There are 3 ways to turn a row about zero (a turn may also mirror it). The second row of each pair is the first, turned, with some noise. The first 27 pairs use one turn. New pairs use 3 turns, one after the other, and a turn may come again.
In the rows, 128 means zero.
Some pairs, each with its turns in order after it:
[120 141 135 125 153 148 102  85]
[165 114 142 136 113 105 104 157] -> (0)

[ 81  74 110 140 125 134 101 109]
[169 155 133 136  97 118  98  77] -> (0)

[107 146  79  74 117 116  93 121]
[154 147  95 173 100 117  86 106] -> (2)

[ 56 133 141 154 135 140  83 139]
[134 160  71 119 161 129  84 118] -> (1)

[163 131  95 123 155  98 118 158]
[127  93 139 133 136  83 152  92] -> (1)

[127 154 129 110  65  70 103 100]
[ 99 166 146 132  90  67 176 139] -> (0)

[ 92 127 140 120 107 134  97 146]
[155 152 122 109 153 128 100 136] -> (1)

[129 158  79 128  92 116 151 130]
[190 128 126 127 136  89 109 118] -> (2)

[ 82 135  88 112 143 162 100  84]
[201 129 154 119  84 133 122 141] -> (0)

[117 125 130 111 135 119 104 133]
[118 139 100 150 125 133 124 130] -> (2)

[133 147 134  98 175 136 136  75]
[115 126 121 173 144 174 165 125] -> (1)

[160 102 145  91 160 131 156 146]
[ 83 136 143 114 111 115 102 175] -> (2)

[147 126  92 147 139 176 141 152]
[144 122 119  85 147 182 108 137] -> (0)

[ 95 117  95 115 133 127  55 162]
[142 150 209 115 107 145 109 101] -> (0)

[103 121 142 173 149 165 145 133]
[176 123 114 131 177 142 118 121] -> (0)

[130 178 108 124  45 116 127  94]
[121  98 147 100 151 119 119 225] -> (1)

[115  80 112 118 155 138 101 114]
[103 111 126 153  71 137 130 121] -> (2)

[111 166 107  81 129  96  67 102]
[129 137 195 144  66 103 134 157] -> (0)

[166 171 102  96 158 138 138 114]
[132  88 138 179 146 120 164 138] -> (1)

[107 157 153  98 162  97 125 112]
[111 189 137 159 131 122 125 124] -> (2)

[180  97 252 142 153 107 141  81]
[132  96 139  97  69 252 126  79] -> (1)

[183  81 115 101 156 135 142 115]
[ 97 103  89 127  98 137  81 121] -> (0)

[133 125 143 101 122 122 111 163]
[117 130  92 135 135 139 118 160] -> (2)

[145 135 151 168 132 157 181 118]
[110 123 128 157  67 144 106 137] -> (1)

[ 93 113 164 145 154 101 113 118]
[109 142 127 149 126 148 179 128] -> (2)

[136 138 172  98 106 116 138  42]
[116 121 142 114 133 216 159 169] -> (1)

[109 144 103 122 157 157 163  84]
[135 158 174 104  95 121 117  91] -> (2)

New pairs. What belongs after each?
[104 148 155 111 180 164 106 157]
[149 144 117 101  75 167 151 155] -> (0) (2) (2)

[105 117 155 105 135 154 155 134]
[154  97 116 134 101 130 110 155] -> (1) (2) (0)

[194 128 123 127 152 126  89 120]
[169 145 153 110 164 156 130 155] -> (1) (1) (2)

[162  98 125 121 154 138 120 178]
[169 130  97 152 132  84 149 122] -> (1) (0) (2)

[107 161 150  83 125 123 205  86]
[117  92 133 161 150 138 127 224] -> (0) (2) (2)

[152 135 191 207 138  77 206 104]
[ 69 116  65 139  53  53 138 171] -> (1) (0) (0)

[105 172 117 137 147 161 175 124]
[124 118 130 101 180  85 168 139] -> (1) (1) (1)

[115  98 156 113 110 113  72 144]
[143 101  95 138 111 150 145 171] -> (1) (0) (2)

[137 155 177  77  99 102  62  88]
[141 122 152  93  95 123  51  57] -> (1) (0) (0)

[115 145  78  91 169 174 156 137]
[194 185 141 118 133 110 150 113] -> (0) (2) (1)

[ 92 150 104 146 115 154  88 177]
[ 76 127 167 121 105 119  89 103] -> (2) (1) (1)

[ 93 138 131 156 108 127 187 125]
[ 92 148 123  88 105 119  89 131] -> (0) (1) (1)

[131 128 144 150 120 135 112  86]
[104 132 150 102  97 115 120 118] -> (1) (2) (0)

[125 165 134 100 121 119 148  96]
[119 135 146 146 118  83 152 110] -> (0) (1) (0)

[139 198 146 135 122  72 110 104]
[129 144 100 143 110 111 160 210] -> (1) (1) (0)

[110 139 122 122 119 138 123 132]
[141 137 147 124 141 113 121 127] -> (2) (0) (1)

[141 145 133 112 132 110 173 135]
[128 149 141 168 103 121 112 143] -> (1) (2) (1)

[120  83  93 133 125 105 178  89]
[ 96 139 105 125  93  90  72 140] -> (0) (2) (0)

[173 175 137  86  73  99  86 109]
[133 177  71 127  63 175 107 141] -> (2) (1) (0)

[132  94 144 140 121 138 137 133]
[102 140 139 145 118 116 132 123] -> (0) (1) (1)

[101 106 139 106 112 122 106 190]
[159 161 143 172 140 146 123 150] -> (2) (0) (1)

[140 157 129  89 157  89 172 152]
[101 138 115 141 107 146  67  98] -> (2) (0) (1)

[118 159  86 183 115  99 152 144]
[167  73 137  93 154  82 142 134] -> (1) (2) (2)

[123 135 178 111 105 136 119 124]
[128 177 119 115 145 142 114 153] -> (2) (1) (0)

[192 158 129 196 114 132  96 124]
[189 151 102 142 126  63 120  84] -> (0) (2) (2)

[ 99 118  73 115 168 135 157 148]
[153  82 110 104 176 110 111 140] -> (0) (1) (2)

[ 86 173 149 117  76 198 154 108]
[ 74 110 169 128 102 124 121  35] -> (2) (0) (0)

[ 92  70 148 113 106 163 186 119]
[184 150 160  81 128 107 139 185] -> (0) (1) (2)

[133 170 103 112  88 143 161 138]
[ 94 165 147 130 119 137 160  97] -> (1) (0) (2)

[169 139 100 101 127 144 110 126]
[150  97 153 122 119 118 158 102] -> (2) (2) (2)

[166  89 123 150 126 154 109 137]
[137 128 138 124 100 154 181 118] -> (1) (0) (0)

[144 142  64 129 142 114 111 165]
[151 171 163 149  86 166 130 135] -> (1) (1) (2)

